There are 10 hidden switches. A switch that is on adds its own fixed numbers to the row, and there is some noise. The rows also spread widely along 14 directions, which tell nothing about the answers.
Some rows, each with its switches (1 for on, 0 for off) after it:
21 -17 -10 -3 19 -25 -43 -6 25 9 -20 -8 4 12 7 -18 -33 -4 20 0 6 2 1 -4
 -15 -37 -2 1 24 15 41
1 0 0 1 0 1 0 1 0 1
-4 2 27 1 17 -50 45 21 -8 18 -32 15 -30 6 12 20 -6 17 13 -14 9 22 1 0
 -35 -52 -50 -20 -24 -23 -3
0 1 1 1 0 0 1 1 0 0
-19 -1 -12 -12 -18 -4 -22 6 -6 10 10 3 -8 26 24 -23 -20 -32 7 3 18 -6 10
 10 -11 -2 2 21 18 11 59
0 0 1 0 0 0 0 0 1 0
-31 14 8 -3 4 -18 22 26 -12 22 -10 27 -8 8 3 29 -6 -38 -8 -5 4 15 -21 43
 -46 -24 -17 11 -24 7 25
0 0 1 0 1 1 1 1 0 0
13 -18 22 22 8 4 -14 36 19 6 -12 0 -10 4 -14 19 -16 -34 0 -3 -17 -38 -13
 8 8 -22 -11 -65 10 -4 10
0 1 0 0 0 1 0 1 0 0
-50 18 14 13 -11 -5 45 5 3 7 22 15 -52 38 42 53 -30 -25 19 -43 -8 -22 42
 12 -47 18 -11 -6 12 -29 11
0 1 0 1 0 0 0 1 1 1
8 -21 -6 12 42 -25 34 -25 6 -3 23 10 -12 26 -15 5 -26 -15 -19 -33 -11
 -11 36 -4 -8 -14 -16 26 51 -16 2
0 1 0 1 1 0 0 1 0 0
-18 42 11 -7 -20 0 64 -9 12 -4 11 6 1 -2 10 52 12 -16 -33 -28 -41 1 0 42
 -12 -6 -22 32 -13 -23 -46
0 0 0 0 1 1 0 1 1 0
32 1 -9 0 -23 15 7 -4 -17 -21 -2 -23 27 -26 -19 -4 14 17 15 14 -11 22 -3
 1 -32 24 8 -5 -17 22 -36
0 1 0 1 1 1 0 1 0 0
10 9 24 23 -18 28 -21 31 8 -25 8 -4 -3 1 3 -4 -33 -30 12 3 -17 -25 4 30
 -18 5 4 -39 27 -8 31
0 1 1 1 0 0 1 0 1 0
28 22 22 -3 4 -35 -27 31 29 14 -47 17 8 5 -21 9 -12 -12 -1 -1 1 2 -15 14
 -4 -76 -19 -19 11 18 -15
0 1 1 0 0 0 0 1 0 1
-25 42 -11 -1 -19 13 27 60 -10 24 -76 38 -15 4 19 6 -10 -30 -9 -12 37
 -22 0 19 13 -5 11 -11 -2 8 -57
0 1 1 1 0 0 0 1 1 0
-3 15 35 -9 -28 -9 33 26 10 -7 -30 -10 -35 -7 45 -8 -42 -16 3 -14 -22
 -10 -17 -3 29 -31 -28 -22 -5 -48 17
0 1 0 1 0 0 1 0 0 0
-28 0 -2 -11 -28 11 14 18 -8 32 8 14 -21 -19 -2 26 -10 -32 11 -9 -13 -7
 -32 -14 -12 25 7 -43 -31 9 -12
0 0 1 0 0 0 0 1 0 1
-3 -91 -3 -22 28 -25 65 -30 -17 50 78 19 -8 17 -27 -8 12 -28 -49 -28 1
 -19 8 -19 31 -15 -28 -42 -17 -8 26
0 1 0 0 1 0 1 1 0 0
3 37 -12 28 25 1 -15 6 9 -13 -38 8 21 4 -9 24 -14 -8 16 6 2 20 -12 16
 -38 0 16 20 12 15 -15
1 1 0 0 1 1 0 0 0 0
16 -43 -24 -4 3 -5 1 -32 0 -4 3 -11 15 12 -14 3 3 -30 8 14 -23 -8 -14 -2
 -1 6 -10 13 22 -14 25
1 0 0 1 0 0 0 0 0 0
-8 9 -17 5 -8 -1 41 8 -11 -8 -38 1 -48 -18 5 10 -49 -24 21 -31 -19 -27
 12 -42 22 47 3 0 32 -37 -53
0 1 0 1 0 0 0 0 0 0
13 -34 -13 -10 -24 -21 9 1 -3 0 -29 -22 1 -37 -28 29 12 -9 22 1 -34 -18
 -14 -6 -18 22 -27 -24 -31 -11 -55
0 1 0 1 0 1 0 0 1 1
-45 -29 -14 18 -4 22 7 -10 13 20 -3 -15 -2 12 30 35 13 -25 33 17 -13 -24
 -35 -7 -14 28 -5 -38 -33 -12 36
0 1 0 1 0 1 0 0 0 0
-4 48 3 -25 -35 10 24 22 -16 22 28 26 -5 -17 -5 -5 -31 -29 -26 -29 -7 1
 19 20 5 25 29 -15 -3 27 -31
0 1 0 0 0 1 1 0 1 0
-27 18 6 8 -9 -18 -13 -8 41 19 -4 2 2 -12 7 55 -5 -3 29 -1 -33 -11 -14 3
 -41 1 -12 -31 -40 2 -18
0 1 0 0 0 0 0 0 1 0
8 -19 -6 -6 26 -11 -3 13 11 26 -18 21 13 5 -26 0 -12 -39 -18 5 0 -17 -25
 22 3 -27 2 -14 6 16 18
0 0 0 1 1 1 1 1 1 0
17 -23 0 29 25 19 10 25 0 -10 -21 6 16 -21 -40 13 10 -20 -19 6 -13 -18
 -24 25 -11 -7 -12 -25 8 -9 -26
0 0 1 1 1 0 0 1 1 0
6 -2 7 -44 -9 -55 7 2 12 55 8 34 13 25 6 -5 -12 6 -17 -22 33 11 37 1 -25
 -46 -2 -24 -23 57 -14
1 1 0 1 1 0 0 0 0 0
5 29 35 14 8 5 24 32 24 11 -20 25 1 33 18 8 -8 -8 -26 -11 18 -20 7 20 30
 -46 -6 -39 9 -6 -6
0 1 0 0 1 0 1 0 1 0
-1 2 -19 3 -34 -7 -18 14 5 -16 -42 -9 3 -12 -4 20 -15 -10 40 5 0 -8 8 2
 -42 36 7 5 -7 19 -49
0 0 0 1 1 0 0 0 0 1
12 -37 4 -10 -41 15 2 7 -18 -16 31 -25 3 4 -1 -9 3 -34 -2 9 -11 -19 7 10
 -3 28 -6 -14 -1 4 25
0 0 0 0 1 1 0 0 0 0
27 -24 -3 -3 -22 -22 -35 0 22 -8 -25 -23 36 1 -5 1 7 8 29 26 0 -2 0 10
 -33 -12 -15 -22 -26 31 -7
0 1 0 1 1 1 1 0 0 0
14 -2 -7 18 5 27 26 -28 17 -4 22 -1 34 11 -5 0 17 18 -18 -3 2 1 0 -5 23
 -2 5 -10 0 3 -31
0 1 0 0 1 0 1 1 0 1

New rows. What belongs after each?
34 -15 -22 1 -1 32 -20 -19 -1 -11 21 -16 35 -15 -24 -42 -11 -22 -6 18
 -21 -5 -18 6 23 18 23 -3 27 9 30
0 1 0 1 0 1 1 0 1 0
0 -24 -35 7 16 9 -1 -11 7 16 -26 -1 37 13 -13 2 30 -10 -7 20 13 -9 -26 2
 16 -4 1 4 -14 15 -10
0 1 0 0 1 1 0 1 1 0
-16 25 -30 13 -7 21 -22 6 1 4 -28 5 8 8 3 12 -14 -33 28 9 2 -14 -4 9 -26
 34 26 12 21 18 5
0 1 1 1 0 1 0 0 1 0
10 26 5 -3 -10 -12 -5 7 9 0 3 11 5 26 -6 10 -16 -18 7 -5 2 -5 25 6 -19
 -2 10 4 21 21 -4
0 1 0 0 1 0 0 0 1 0
-1 46 -18 3 2 18 22 16 -20 5 -19 30 4 44 -6 4 -13 -51 -14 -7 25 -1 8 13
 12 7 36 35 46 25 -2
0 1 0 0 1 1 0 1 0 0
20 38 6 -19 -23 -15 25 -11 9 2 -7 9 1 19 -5 22 -14 -19 8 -13 -23 7 3 9
 -9 -18 1 14 22 5 -16
0 1 0 1 0 1 1 1 0 1
23 -17 13 15 -3 19 38 -34 20 -19 24 -10 12 34 -8 32 14 -15 2 1 -37 -19
 -7 -2 6 -2 -10 -11 31 -27 7
0 0 0 1 1 0 1 1 0 1
2 -8 18 0 1 9 27 3 -1 8 13 8 11 18 13 -1 5 -6 -19 0 8 6 -14 18 7 -27 -11
 -19 -12 -15 28
1 0 0 0 1 0 1 0 1 1
3 -33 -16 10 14 11 3 -1 -12 0 8 4 10 27 7 -22 -4 -8 -11 -3 33 1 17 6 -10
 -4 3 4 24 6 29
1 0 1 1 1 0 0 0 0 1
7 -29 -18 0 -16 2 -25 -15 32 5 -18 -15 20 17 -10 20 -3 -50 21 17 -32 -44
 -21 -3 10 8 1 -15 20 4 13
0 1 0 1 0 1 0 0 0 0
21 24 0 -23 -21 15 6 1 -15 14 13 24 12 40 2 -20 -25 -28 6 2 21 13 6 -7 0
 5 45 -6 33 38 27
1 0 0 1 1 0 1 0 0 1
2 54 21 -17 -49 17 53 47 -34 -16 -51 10 -27 -1 17 7 -19 -39 2 -3 -8 9
 -18 12 1 4 9 15 5 -16 -27
0 0 0 1 1 0 0 1 0 0
19 42 4 7 -15 20 8 24 -15 -10 -15 9 23 8 5 -16 -2 7 -11 0 25 29 11 35 -4
 -12 16 1 4 16 -21
1 1 0 0 0 1 1 0 0 1
-17 16 17 3 -9 0 28 19 15 11 -3 19 -10 -5 -6 45 -14 -45 -15 -19 -31 -22
 -21 17 -6 -5 -6 -26 -13 -8 -27
0 1 0 0 1 0 0 1 0 0
4 -1 -8 -2 15 -16 3 -11 1 7 -20 3 -1 -2 -31 28 -13 -30 19 0 -26 3 -32
 -11 -28 2 -3 13 20 1 6
0 0 1 1 1 1 0 0 0 1
2 -21 -13 17 40 -35 -32 -19 31 -2 -24 -1 -1 15 -7 25 -39 -27 34 -1 -22
 -19 -3 -9 -40 -11 -10 11 31 -10 35
1 1 0 1 1 0 0 0 1 0
28 -43 21 -11 3 -40 -13 7 24 27 -24 9 31 44 -23 21 38 -16 8 27 13 -11
 -16 11 -25 -73 -34 -43 -18 31 19
0 1 1 1 1 0 0 1 0 0
-7 -22 4 18 -6 14 16 -3 -8 -20 21 -18 2 11 -5 29 15 -19 6 2 -15 -10 1 23
 -29 20 -18 2 -1 -19 18
0 0 0 0 1 1 0 0 1 1
-17 -14 -24 -16 -7 3 37 10 -47 13 -4 9 -5 -1 -5 -15 1 -41 -16 -1 16 10
 -16 4 4 21 4 23 -13 2 12
0 1 0 0 1 1 0 0 0 0
-29 2 -1 7 13 -4 48 -11 0 14 21 12 -11 7 12 40 -9 -27 -20 -33 -23 -3 -5
 14 -20 -3 -16 6 -5 -20 -2
1 1 1 0 1 1 0 1 0 0
-36 -76 -28 -10 -11 -9 34 -7 7 41 -10 -4 1 4 28 5 24 -15 -13 -7 17 -34
 -9 3 25 -6 -35 -35 -56 -14 -9
0 1 0 1 0 1 1 1 0 1
8 -7 -1 1 -30 21 -17 28 -24 -30 -6 -24 -1 3 38 -46 -29 -2 17 9 25 6 27
 17 -25 14 10 3 2 3 36
1 1 0 1 1 0 0 0 1 0
20 -2 18 -16 -11 -18 28 -2 -29 4 21 5 -6 29 -8 -2 -2 -9 15 4 7 25 6 -17
 -18 -4 -3 -10 -1 7 29
0 1 0 0 1 0 1 0 0 0
-16 23 2 15 -10 43 28 39 -34 -13 -20 5 -22 5 11 0 -30 -52 -1 -9 1 -3 -19
 25 -7 19 22 5 18 -15 23
0 1 0 1 1 1 0 1 0 1
13 -5 -10 12 1 9 31 -14 -9 -9 -13 3 16 34 -13 13 25 -17 -6 2 2 -3 -1 9 4
 -12 -14 20 31 -15 -10
0 1 1 1 0 0 0 0 0 1
-8 -39 -1 -18 -16 -8 15 37 -29 42 -2 28 0 15 -3 -2 -2 -25 11 8 43 -8 3
 -1 -27 12 12 -70 -44 39 7
1 1 0 1 1 0 1 0 0 0
24 -53 -15 5 65 -21 32 -16 -22 17 13 10 -3 17 -39 -7 7 -13 -33 -16 9 4 2
 -5 15 -31 -25 11 36 -22 26
1 0 0 0 0 1 0 1 1 1
-23 -18 -4 -17 -12 -15 42 9 -40 6 -14 8 -2 24 10 1 14 -45 -16 3 15 18
 -15 41 -23 -26 -24 46 -16 -16 36
0 1 0 1 1 0 0 0 0 1
22 57 2 0 15 -2 -28 -15 39 5 -13 7 32 2 -4 -17 -25 12 -5 -1 -6 20 -15 -6
 12 -38 23 22 24 25 -3
0 1 0 0 1 0 0 0 1 1
-1 36 -14 -3 -21 10 22 25 -22 3 -23 22 19 -8 -2 14 2 -6 -1 -1 17 25 4 37
 -51 15 17 7 -18 32 -47
1 0 1 1 1 1 1 1 0 0
-10 18 15 4 13 -3 30 -2 17 15 2 20 14 7 -8 28 2 -21 -29 -14 -20 -1 -17
 32 -10 -34 -9 0 -4 -7 -6
0 1 0 1 1 0 0 0 1 1
-33 22 6 12 -3 37 46 -28 17 14 58 16 3 50 16 41 -1 -53 -32 -27 -28 -23
 -3 20 17 11 15 3 29 -10 30
0 1 0 0 1 1 0 0 0 1
-7 7 15 21 -29 27 -7 14 16 -17 14 -7 8 60 34 39 2 -37 16 7 -2 -32 23 39
 -35 6 4 -21 15 4 39
1 1 0 0 1 1 0 1 1 0
-18 20 7 -21 -33 -22 36 7 9 6 -45 5 -12 9 22 32 -10 -37 3 -8 -23 -16 -17
 12 -1 -18 -21 21 -12 -23 -19
0 1 0 1 1 0 0 0 1 0
31 5 2 -29 -14 3 3 14 -13 7 -11 13 14 4 -22 -16 -24 -44 -11 2 -9 0 -23
 15 9 -13 20 -3 23 16 20
1 0 0 1 1 1 1 0 1 1
-43 47 -3 -25 -58 -1 38 1 8 27 -4 19 0 36 37 56 15 -33 6 -9 -4 -3 1 20
 -28 16 8 17 -33 25 -28
0 0 0 0 1 1 0 1 0 0
3 -11 -12 -2 -18 -17 8 -21 32 16 18 7 21 34 -13 45 21 -12 -2 -13 -8 -33
 44 17 -22 12 -6 -15 13 29 -49
0 0 0 1 0 1 0 0 0 0
-28 14 13 -14 -46 10 55 9 4 -5 -29 -6 -18 7 44 28 -5 -38 -2 -13 -29 -15
 -34 13 12 -12 -20 8 -21 -41 -8
0 1 0 1 1 0 0 1 0 1
-14 -3 -6 11 22 11 1 -26 19 14 35 0 -2 55 31 -6 -13 -8 -4 -12 17 -5 13
 -10 7 -13 9 11 33 10 67
0 0 0 0 1 1 0 1 0 1
-17 31 22 18 36 28 62 22 -26 29 -9 35 -27 4 -7 18 -14 -25 -7 -10 2 19
 -62 -23 16 -12 11 -40 -3 -24 23
0 1 1 0 1 0 1 1 0 1
-30 -17 -7 41 65 11 -2 7 5 17 -14 13 23 30 14 14 24 -2 -11 18 36 10 -26
 34 -28 -30 -12 -9 -18 -4 59
1 0 0 0 1 1 0 0 1 0
10 -29 22 -6 -13 8 57 30 -49 14 14 19 7 8 -23 18 38 -7 -12 13 24 19 -8
 16 -25 9 -10 -58 -45 8 -13
1 0 0 0 1 0 1 0 0 0
-13 24 4 9 -12 0 3 25 10 -3 -34 15 -2 13 2 50 -19 -41 12 -11 -11 -13 -5
 36 -45 4 5 -4 6 6 -17
1 0 0 1 1 1 0 0 0 1
-11 51 15 15 31 -14 28 6 13 27 -18 25 -26 27 10 35 -25 13 17 -32 16 11 9
 -37 -16 -15 6 -20 20 12 -17
0 1 1 0 1 1 0 1 0 1
-5 -50 -12 -14 1 -35 -25 18 -17 16 4 5 1 8 -17 -12 -5 -35 4 7 21 -7 9 17
 -43 -19 -21 2 -15 26 42
0 1 1 0 1 0 0 1 1 0
-3 28 -8 -19 -25 -13 -15 -27 9 13 11 3 21 40 22 13 -11 -19 35 13 -5 20
 -8 -6 -39 -3 13 17 1 30 50
1 1 1 0 1 1 1 0 0 0
15 23 13 6 -15 20 2 4 11 -10 -14 -12 4 33 19 7 -4 -16 15 6 -6 -9 -14 -5
 11 -15 6 -4 18 -4 27
0 1 0 0 1 1 0 1 1 1
-7 28 24 13 -6 18 20 18 13 4 10 19 -5 17 -1 30 -11 -33 -11 -11 -11 -13
 -6 14 -2 1 11 -27 12 3 -1
0 0 0 0 1 0 0 0 0 0
10 -36 -24 -4 -22 -3 -9 26 -19 -15 -47 -9 8 -16 -7 -10 -15 -34 11 13 8
 -12 -7 14 -15 13 -4 2 -10 2 -20
1 1 0 1 1 0 0 0 0 0
-13 17 11 17 -2 14 12 33 12 -10 -15 15 24 -6 -11 23 -3 -57 -48 -3 -20
 -20 -23 85 -2 -28 -15 8 -8 -13 -5
0 1 0 0 1 1 1 0 1 0
9 18 -27 -14 -15 7 -22 11 -26 8 -26 6 18 15 12 -42 -8 -6 15 19 43 27 -5
 2 -2 -5 26 26 3 28 24
1 1 0 0 0 0 0 0 1 1
5 -76 -24 -12 3 -36 15 -11 -48 18 23 -3 -13 32 -18 -9 14 8 32 1 48 -3 60
 -35 -55 38 -16 -14 -2 26 11
0 1 1 1 1 0 0 0 1 0
-10 -44 -4 -19 16 -27 -14 17 -16 52 12 29 -25 40 -6 -15 -27 -32 26 4 48
 -3 -2 -35 -15 -5 15 -45 -3 43 73
0 0 0 0 1 0 1 1 0 1
19 -49 13 2 18 -36 22 30 -40 -11 0 4 -27 -16 -44 0 -22 -31 -5 -14 -3 -1
 21 15 -42 -5 -30 -13 10 -12 1
0 1 0 1 1 0 0 0 0 0
-6 18 -16 27 53 9 44 -21 -15 6 -18 17 1 0 -11 19 2 9 2 -10 3 34 -37 -29
 -5 -8 2 18 10 -24 -11
1 1 1 0 1 0 0 1 0 1
-5 -21 -6 -8 8 -34 7 8 3 21 -15 18 -4 19 4 13 -13 -20 3 -9 16 -4 10 -3
 -20 -21 -12 -8 -11 14 -3
1 1 0 0 1 0 0 1 0 0
-13 29 5 3 -5 -1 5 -1 13 -6 -9 14 14 14 6 14 -10 -30 -11 2 -7 11 -21 39
 -15 -26 -2 31 2 -1 19
0 0 0 0 1 0 1 0 0 1
26 5 19 6 2 -22 41 39 -29 -8 -33 12 -39 8 -15 11 -22 -10 14 -21 9 -3 33
 -9 -16 -5 -14 -19 27 -12 -35
0 1 0 1 0 0 0 1 0 0
-5 -24 -22 -5 2 -21 37 3 -29 23 -28 13 -4 9 -24 30 19 -15 24 5 13 -1 2
 -11 -24 28 -9 -19 -16 8 -30
0 1 0 1 0 1 1 0 0 0
-6 28 0 23 39 -4 5 9 -12 -10 -10 14 23 -6 -18 -2 0 4 -16 4 12 51 -13 53
 -60 -37 -3 41 -4 10 13
0 1 0 1 1 0 0 0 0 1
13 27 8 -3 -25 21 -22 -18 67 9 11 12 41 21 3 15 -18 -42 -11 3 -42 -35
 -23 17 19 -28 21 -26 22 25 5
0 1 1 1 1 0 1 1 0 0
-16 60 17 -14 10 -10 28 0 35 45 -27 36 -15 -2 -3 49 -41 -31 11 -23 -37
 -5 -49 -26 7 -9 22 -30 3 8 -18
0 0 0 1 1 1 1 0 0 1
-3 -15 23 -16 6 -42 5 -14 19 30 27 14 -24 42 3 27 -28 -32 22 -15 -17 -12
 9 -20 -39 -31 -17 -24 17 10 55
0 1 1 1 1 0 0 1 0 0
13 -6 8 -14 -16 -30 31 6 -3 -9 -24 -13 -20 1 2 17 -12 -13 1 -20 -19 -9 6
 0 -1 -21 -35 16 0 -25 -25
0 1 0 0 1 1 0 1 1 1
5 -25 -7 27 -7 31 7 12 -2 -26 -14 -9 32 18 8 -16 21 -14 -20 16 19 -4 -5
 52 -6 -25 -17 10 2 -9 13
0 1 1 1 1 0 1 1 0 1
